The same things were measured in two ways. Each way mixes the same 8 hidden numbers, adds some noise and spreads widely along 5 directions of its own, which tell nothing about the thing.
Some things both ways: the first way, then the second way.
[-15   8  10  20  -8 -17  19 -17  -2   4  -3   5 -15   3 -18  -7  17 -28
  25  12 -23  -5  12  -2 -13]
[  0   8 -10 -14  -6   4  -2   2  -8   5  28 -10 -17  24 -10   4  -5  11
   3  -4]

[-20   5  45  22  -5 -32  25 -16   7  10 -19  -7  -5   5  -3  10   5 -23
  10  13 -12  -2  13  -4   9]
[ -7  13 -16 -15 -14   0 -16   6  -9  -3  31  -3 -17  33 -13   7  -1  11
   3  -9]

[ -7   6  14   0 -13 -13   4  -7  10  13  -1  -4  -1  -6   7  11  -1  -6
   3  14   3   6  -1  -4  -1]
[ -5  -1  10   5  -6 -12  10   0  -8  13 -13 -15   9  -1 -15 -13  -1  -9
 -10   6]

[ -3  13   4   1 -23 -17   4  12  19  -5 -20   4  -7  13  22   6 -16  -4
  13  14 -23   4   9  -1  -5]
[-19   4  -8 -15   1 -11   9   4 -11   1   1 -30  -3   9   0  14 -13   7
  -6  22]

[ -5   6   6  -3  -6   3  -3   3   3  -2 -10  12 -16  14   5 -13 -14 -24
  13  15  -5  -5   3  -6 -20]
[  6  -8  12  19  -8  -4  -1   7  11  -6   1   5  -7  -2 -14 -19  -4   0
   8  14]

[ -5  -2   5  27 -12   2  -8   2  -5  -2 -24   8  -3  -4  10 -17 -14  -2
  25  26 -13   0  -6  -5  -5]
[  4  12   7 -13 -11   1   7 -10 -14   9  12  -4  -9  16  -1   2   0  -1
  -7  -8]

[-13  17  -1   8  -2   5 -10  -6 -22  -5 -30  16 -21 -11 -15 -25   0  -9
  13  16 -15 -15  -2  -9 -16]
[ -4   6  16  27   4  10  15  -4 -11   2  21  17   3   7 -10  -9  28   8
  36   2]

[-10 -10  30  -1   0  -6   7 -24  -6  22   4 -13   3 -12  -7  -2   5 -11
   5  10  12  15 -11   7   8]
[ 17  -6  -4 -21 -16   8  -5  -3   4  10   6   6 -10   0  -4  -8 -17 -11
  -7  -7]

[ -7   1  -6  -9  -1  14  -8  -3 -11   6  -3   3  -2  -3   4  -2  -7 -26
  11  14 -14   6  -6   7   1]
[ 17   2  15  14   1  20  27   7   9   8 -14 -11  14  -3  -6 -19  15 -25
 -19   7]

[-10  13   9   8 -10   2  -4  -2  -1  -7 -28   6 -10  -6   4  -9 -18  -7
   6  14  -9   6   8 -20 -11]
[-13  13  22  14   2   3  11   0 -13  -5   4  -8   6  18  -4   4  12   8
  17  -5]

[ -4  21  -6   8  -2  -3  -8  10  -3  -2 -24   6 -17   3   9   9 -17 -22
  14  20 -23 -14  -2  -4  -5]
[-24   1   6  21  11   2  19  19  12 -31   1 -14  10  -5  -8  -7  11   5
   6  27]

[-14  23  13   2 -12 -14  13 -15   5  21 -16 -15  -5  -2  13  16   1  -7
   2  12   7   9  -7   3   6]
[-11  -4  -3 -14   4 -14  10   9  -5 -19  14 -19 -16  -1   8  10 -13  13
  19  24]

[-15   3  28  -7  -6  -4   3 -22  -3  13  -4   6  -6 -17 -17 -12   6  -8
  -8   7  19   9   2 -15 -11]
[-20  13  18  16   7  -5  20   4  12 -27 -28 -16  10  -4   3  -1   5   7
   4  10]

[ -6  11  35  13  -6 -24   8   0   9   4 -23  -3 -11  21  16   3  -6  -7
  14  17  -1 -17  -1   4  -7]
[  9  14   7 -16 -29   5  11 -17 -17  20  15  10  -3  19   1   0  16 -18
 -19  -6]

[  8 -18  18  19 -16 -18  -4  -6  10  12   4  -2   5 -22  -6  -1  -7  14
  17  18   0  15 -10   0   2]
[-14  16   9  -5 -10   6   3   4  -7 -23  16   1   4  22   9  14  14   3
   4  -9]

[  2  17   0   2  -5  -6   4   3   5  -5 -11   2 -23  19   1  -4 -11 -22
  22  10 -17  -7   4  -1 -22]
[-12   6  -1 -23  -4   9  11   9   7 -17  12 -16 -13   6   7  14 -14   2
  -1  17]

[ -9  32  -4 -19 -17 -22  20   4  18   1 -16 -12 -18  26  17  16   1 -19
  10   1 -32  -4  12  11  -6]
[ -2  -3 -19 -15   4  15   6   6   8 -15  16  -2 -16  -1  11  14  -9  12
  27  26]

[ -4   8  26   1   0  -3  -7  -2  -4   5 -22  -8   5  -5  18  19 -21  -8
  -1  16  -1   7  -5  -3  12]
[  2  -4  17  29  -4  15   4  12 -11 -13  17  14  23  11  -8 -13  26  -9
  12 -12]

[-12  16  13  10  -5 -12  -1  -1   5  12 -21  -1  -7  -6  12  18 -14 -21
   1  20  -4  -5  -1 -10   7]
[ -5   1  14  24 -14  -6  13   4 -11   9  -2  -8  16   8 -22 -22  24 -18
  -8   0]

[ -2  13 -10  -7 -23 -18   4   8  22   4 -14   8 -13  -4   2   6 -16  -7
   6  12 -23  11   5  -5  -4]
[  1 -11  -5   0 -14  -1  -7   1   0   3 -16  12  13 -13  -6 -14  -7 -13
   6   4]

[ -1 -10  33   7  -6 -13   7 -11   8   9   2  -8   5   0   4   6  -7  -9
  10  11   2  15   0   2   2]
[ -8  -1  -3 -12  -3  -3  -5  10  18 -19 -25 -12   7  -8  -4  -4 -32  -7
 -22   1]

[ -4  -3   0  19 -11  -6  -4   6   8   2 -13  30 -17  -5 -11 -13 -24 -28
  17  24 -16   1   5 -14 -13]
[ -5  21  -7 -16 -18  -1   6   8   4 -24  19 -11 -15  27   5   9  14   1
 -11  -2]

[  0  24   7  18 -25 -31  13   5  25   1  -6   4 -15  19  14  11   2  -4
  21  17  -9 -11  10  -5 -22]
[-11   8 -12 -25   1 -12  -2  -3   1 -34  13   8 -13   2  16  13 -10  19
  15   4]

Other things, the second way, with their names:
Z_219: [ 20  -2  -2   1  -5  21   3   2   5   6   6  12   9   2  -9 -16   1 -14
  -2 -15]
Z_718: [  5  20  -1 -37 -18   6  19 -18  -1  15 -18  -9  -7   4  12   7  -8 -19
 -27  -1]
Z_720: [  7 -20  -2  13  -8 -21  -2  10  -2  10  20  -9 -21   1 -28 -23   1   5
  11  28]
Z_6: [  0   8  -6 -11 -11  -9  -2 -11  10  -6  -4   2 -19  -1  -2  -3 -10   6
  10  11]
Z_305: [ -9  15  -6 -18  -5   2  -2   7  32 -40 -28  -4   7 -10   8   3 -19  -8
 -18 -11]
Z_271: [ 4 13 11 -8  2 26 30 -2 -7  7  6 -9  2  7  9 10  5 -7 -2  4]
Z_330: [  1   0  -5 -11  -3 -19   3 -11  20 -10 -36  -1  -5 -28  -1 -17 -18  -3
  -5   5]
Z_535: [ 13  -6 -16 -14 -10  -2  -1   3  -3   5  21  -2 -14   8 -10  -7  -1  -4
  -9  11]
Z_402: [ 19  -9   1  -8 -21   2  -3  -3   4   1 -24  11  13 -15   8 -12  -5 -25
 -11  -7]
Z_944: [ -2  18  -6 -10 -16  25   8  -1  -1   7  11  -1  -3  21  -6   0  11 -11
 -10 -11]
Z_881: [ 11  15   3 -11  -8  23  14  -6   4   7   1  -1  -4   9   3   2   1  -9
  -3  -2]
Z_352: [ -5 -15  -1   7   4 -17   2  22   4 -34   7 -14   6 -10  -2  -9  -2   4
   4  12]
Z_159: [ -6  16   7  -7  12  15  23   1 -11 -10  22 -14  -2  16  17  21   9  12
   6   9]
Z_7: [  2   1  -4 -11   2  -6   0   4  -5 -20  27   5 -14   9   2   3  -2  15
  10   3]
Z_460: [ 21 -22 -12   2   0 -10  -9  14  12 -18  17  12 -13  -8 -11 -20  -5   5
  15   4]
Z_744: [ 11 -21   0  -6 -11 -24 -10   0  -5  23  -1 -10 -15  -4 -24 -14 -28   1
 -11  14]
Z_12: [ -3  16  -2 -14 -13   9  14  -9 -18 -21  20  22   7  13  18  10  29  -7
   0  -9]
Z_806: [ -2  -3 -16 -11  -2  -2  -7   7  10  -9  -3  -1   0  -5 -13 -11 -18  -1
   0  -1]
Z_987: [ 10   5 -10 -22 -14 -13  27  -4 -21  17   6 -22   6   6   7  -1  19 -22
 -35  12]
Z_73: [ 1 -2  3  1 -6 13 -2  2  0 -3 10  0  3  5 -9 -4 -7 -3  4 -3]
Z_47: [-15  10   7   3 -13  -1   9   5  -9   2   4 -17   3  18  -8   2  10  -7
 -14   7]
Z_383: [  6  -7   3 -14 -14 -15  10  -2   1  11  -2 -15 -16  -5  -4  -6 -12  -6
 -12  20]
Z_680: [  7   5  13  16  -7   2   9  -2  -7  14   7  -6  -3  18 -13 -10  17  -1
  -2  -3]
Z_907: [ -5   2   5   2   5   8  10   2   6 -18  -2   2   2  -2   1   0   1   3
   6   9]
Z_204: [-17  -7  10   9  10  -6   1  12   9 -29 -10  -9   2  -7   2   3 -18  13
  17  18]
Z_546: [-10  27   2 -17   5  16  25   0   1 -26  -6  -8  11   7  23  20   9  -4
  -6  -8]
Z_102: [ -2  18   0 -24 -14  13  17 -11  -1   3 -18  -2   7  -2  16  10  -1 -19
 -19   3]
Z_949: [ -9  27  15  -1   3  28  16 -10   2  -5   4   1 -14  19  14  21   4  17
  30   2]
Z_404: [  2  11   3  -9   8  -1  34  -4  -3  -1  -3 -20   0   0   8   4  13  -4
 -13  10]
Z_193: [ 23  -1 -10 -30  -8  -7   2 -15 -19  15  21   9 -15   2   4  -3  -5   1
   2 -11]
Z_538: [ 12  -4  -3 -14 -18  -5   3   9 -22   4  34  -5  -9  21   2   3  11  -5
  -5  -1]
Z_734: [-17   8  11  -2   2  -7  13   2  -5  -7   6 -17  -6   8  -6   5  -6   8
  -2  13]
Z_581: [-26   1   4  10  -9 -14   9   5  -9   6 -11 -26  12   1 -18  -9   9  -8
  -4  20]
Z_709: [  8   8  -9   0 -12  18  -6   0  12   0   2  11  -2   9 -16 -11   2  -5
  -1  -9]
Z_593: [ -9  15   0 -24   4  -3  -7  -6  -6 -21  14   3  -8  10   8  13 -12  20
  15 -22]
Z_304: [-10  14   4  -9 -21   5  -7 -11   0 -13  -4  17   2   6  -1   2  -1  -3
   4  -9]
Z_676: [  6 -11  -3  -1  11   5  12   4 -14   9  23  -5  -5   2  -6  -2  -6   8
  16  11]
Z_523: [ 11  -8  -2 -11  -5  12   2  -9  11  -2 -16  18   8 -22  -3 -13 -19 -14
   3   3]
Z_141: [  0 -11   4  13   0  -7   6  10 -14  -5   6   2  29  -2 -13 -18  10 -10
 -12  -6]
Z_743: [  5   9  19  12  -2   6  17  -4  -4   3 -10   2  12   2  -5 -13  13 -10
  -3  -7]
Z_665: [ 13  -4   2 -14 -18  14  15   6  -4  11  21  -7 -12  11   1   1  -2 -15
 -14  17]
Z_870: [  4  -1  11  -5 -11  -3  12   2 -20  -8   2  -1  17  -2  18   0  12 -14
  -4  -7]
Z_425: [ -4   0  10  17 -14 -13   0   1   7 -19  -6   9  -1  -3  -2 -11  17  -1
  13  10]
Z_80: [-11  17 -10 -22  -5   6  -9  -7  22 -27   1   5 -32   8   7  17 -25  23
  19  10]
Z_121: [ 24 -20  -6  -3   4   5   2  -2  16 -14  -7  26  -1 -33   5 -20 -16  -1
  26   6]
Z_860: [  8  -9   0 -13 -30   5  -5   0 -12  12  -9  12  20  -4   1  -8  -4 -32
 -11 -10]
Z_69: [ -3  -9  -6  -8 -10  12 -10   5   5 -18   1  23  11 -12   0  -5 -18  -9
  10  -1]
Z_132: [  4  -2  15  14  10 -11  21  -9  11  -4 -35   6  18 -31  -8 -27   5  -9
   2   3]
Z_469: [ 13  -4  -7  -2  -5  -5   8   8  -9 -16  28   5  -4   9   9  -3  24   0
   7  10]
Z_212: [  1 -20   1  26   6  -4  -7  14   7 -17   9  12   3 -10 -24 -25  -7   9
  22  11]
Z_763: [ -2  10  10  -1   1  -3  15   2   3 -28  -3  -1   8   0  11   0  12  -6
 -11  -1]
Z_419: [  0  12  -1 -17  -4   3  12 -15   9 -11 -17   6  -1  -9  14   5  -2  -1
   9   1]
Z_761: [-16  17  17  19  -1   9   7   4  14 -18 -22  -8  10   7  -6  -1   6   3
   8  -2]
Z_929: [14 11 14 15 -3 19 12  3 -4 -5 32  8 -9 25 -7 -6 26  4 10 -9]
Z_866: [-17  -2  -9 -18   6  -5  12  13   2 -10 -12 -27  13  -7  -4   3 -22  -8
 -26  14]
Z_399: [-10  -3  -1   6   3  -1  -8  11   4 -19  17   4 -13   4  -8   0  -9  22
  32  11]
Z_661: [ -7  13  -3 -18 -26  28 -13  -7   2   8  -1  12  -1  19  -6   8 -23  -9
   0 -18]
Z_106: [  8  -5   0 -15  -7  -3   3 -13   4  16 -20   1   1 -16  -5 -10 -20 -12
  -9   4]
Z_117: [ -9   3   6   6   0   1   9   8   3 -11   1 -15  -1   7  -5   1  -2   3
   2  16]
Z_637: [ 16 -26 -14 -10  -7 -17  -6   9  -9  13  19  -7 -16  -6 -15 -12 -18   0
   8  22]
Z_903: [  1  10  14   1  -3   5  12 -12   4   7 -29  -1  13  -7  -1  -6  -5 -13
 -12  -9]
Z_712: [ -3  -5   9  24  -5   6   5   0   3   3  -7   6   8  -2 -14 -18  14  -5
  16  13]
Z_466: [ -1   2  -9 -21  -2   8 -10   3 -13  -7  29  11 -11   8   3   7 -16  14
  23 -12]
Z_164: [ -5  11   0 -16   1   0  11  16   0 -28  19 -24  -6  18  10  17  -5   4
 -18  -1]
Z_431: [ -8  -8   3  -2  -1 -14   0  11 -20  -1  26 -12  -8  13  -8   1  -6  12
  11  12]

Some of these things the first way, each followed by its name:
[  1  20  -1 -11 -20  -2  -9  10  12   0 -21  17  -5   0  17  12 -27  -4
  -4  14  -2  16   1  -6  -8]	Z_870
[  4 -16  -8   1 -14  10 -18   6   3  -1   7  17  -1 -11   0 -18 -14  -8
  17  21  -9   6  -2  -7 -12]	Z_680
[  5 -30  31  -4   1  15 -20  -5 -11   2   1  21  11 -17  -7 -14 -23 -11
   1  17  14  21  -8  -2  -1]	Z_164
[ -6  -5  16  -5  -7  -5   4 -11  -4   4  -3   7  -7  -3 -12 -15   2 -12
  11   8  -6   8   0   5  -9]	Z_117
[  4  10  12   8 -11 -13   1   1  12   2   4  -6  -7  14  17   9   1  -5
  20  15   1 -10   2  -1 -17]	Z_734
[-10  -3  14  11 -19 -22  10 -10  18  19   2  -8  -3  -6   6  -2   4  -2
  13  18   2   3  -5  -2   1]	Z_6
[ -4   9  23  -9  -5   3 -13   6   0  -5 -21  26  -9   8   8  -5 -22 -17
  -4  16   8  -4   4 -11 -17]	Z_763
[  3 -27  20  13 -10  -5 -10  -6  10  17  10   1  12 -28  -1   4 -19  -2
   6  23  10  24  -9 -10  11]	Z_305
[ -2 -13  32   8  -5   1 -11 -14  -8  -1  -4  16   1 -23 -17 -19  -4   5
   3  14  15   9   2 -19 -14]	Z_593
[  1  12 -10   2 -26 -23   3   9  22  14   4   3   0   7  23  26   0 -10
  16  22 -15   0  -4  14   1]	Z_469
[ -4 -13  31 -16  -2  -8  -8   1   4  12  -5   5   6  -1  11   6 -14 -14
  -5  17   5   0  -8  10  11]	Z_535
[ -8  -5  33  -3  -1   0  -6  -9   0  11 -14 -12   7 -11  13   4 -16  -3
  -6  14  12  12  -6  -8  11]	Z_399
[ -6   7   8  -1  -2   6  -7   6  -5 -11 -28  10 -11   3   4  -9 -26 -19
   9  12 -22   3   6  -8  -5]	Z_73
[ -9  14   1  -3 -23 -21   5   5  10  10 -16  18  -4   5  13  12  -1 -15
   7  20 -18  -1  -1  15   3]	Z_987
[ -9  21  18  -2 -16 -29  19  -3  17   9 -25  -7  -9   6   8  18 -13  -9
   3   7 -16  15   5   5   6]	Z_860
[ -7   4  17   8  -6 -11   4 -14  -5  16  -9 -17   3  -6   8   5   6   2
  13  15  -2   3 -13  12   9]	Z_523
[ -3  -5  25   2  -4  -6  -6 -12  -1  12  -4 -12   8 -20   4  10  -9   3
   0  13   8  15  -7  -6  10]	Z_466
[  4  -1  27 -14   0  -8  -9   0   1   2 -14   1  -5  -7  -3   3 -19  -1
  -5   7   4   5  -5  -1  -2]	Z_69
[ -6  -6  36 -17  10  -1 -11  -1  -3   1 -15   4  -5  -7  -4   2 -22 -23
 -12  10  -1  -2   4 -13   4]	Z_944
[ -3   0   4 -39  -6  16 -19  -5  -2  11   5   6   2 -14   6   0 -12  -8
 -17   9  18  13 -11  -3  -4]	Z_121
[ -7  -1  -8  15 -15   2 -11 -18  -7  24  11  -4   6 -31  -2   0  15   8
  13  24  13   5 -20  -2   1]	Z_132
[-22  22  24  -9 -13 -18  17 -16   4   7 -23   6 -16   5  -7  -9   8 -13
  -4   5   1  -1  11  -7 -14]	Z_419
[  7 -30   8  -1 -18  -5  -3 -11   8  15  31   7   7 -10  -9 -18  10   3
  22  16   8  14 -10  12 -12]	Z_744
[-17  22  22 -11  -8 -27  15 -12   6   8 -19  11 -23  -1 -20  -1   5 -20
  -6   4  -7  -6  12  -6 -11]	Z_581
[-15  26  24  -5  -8 -12  20 -11   9  -5 -21 -24 -16  25  15  -2   1  -9
  10  -1  -8  -2  15 -11 -15]	Z_949
[ -9   7  35  -9  -5 -17   8  -3   9   2 -17   6 -11   9   0   2 -11 -17
  -3   8  -1  -1   9  -5  -6]	Z_47
[ -1 -22  34 -29   3  -8  -4  -9   6   8  20   7  -2 -11 -21  -2  -1 -23
 -10   4   6   6   8  -7  -6]	Z_709
[  2 -12  37 -34  -2   7 -22   2  -2  -6 -11  19   7 -14  -1  -6 -24   1
 -23   6  15  12   3 -11  -4]	Z_546
[-19   0  18  -8   2   3  -2 -13  -9  19 -11   7  -6  -7  -3  -8  -4 -29
  -3  16   8   0  -8   1   3]	Z_720
[ -8   6  23  11  -7 -13   0   4   2 -12 -38  25 -26   1 -16 -29 -20 -10
  10  12 -16  -8  11 -18 -21]	Z_304
[ -6   8   6  -3  -6  -8  10 -10   1   3   0  -6 -12   7  -6  -5   7 -17
  18   6 -15   1   4   4 -13]	Z_881
[ 10 -20  42 -18   2  -7 -11   6  14  -8 -10  -6  -3  -3  -1  -7 -36   2
  -4   2  -1  12   3 -13  -2]	Z_661
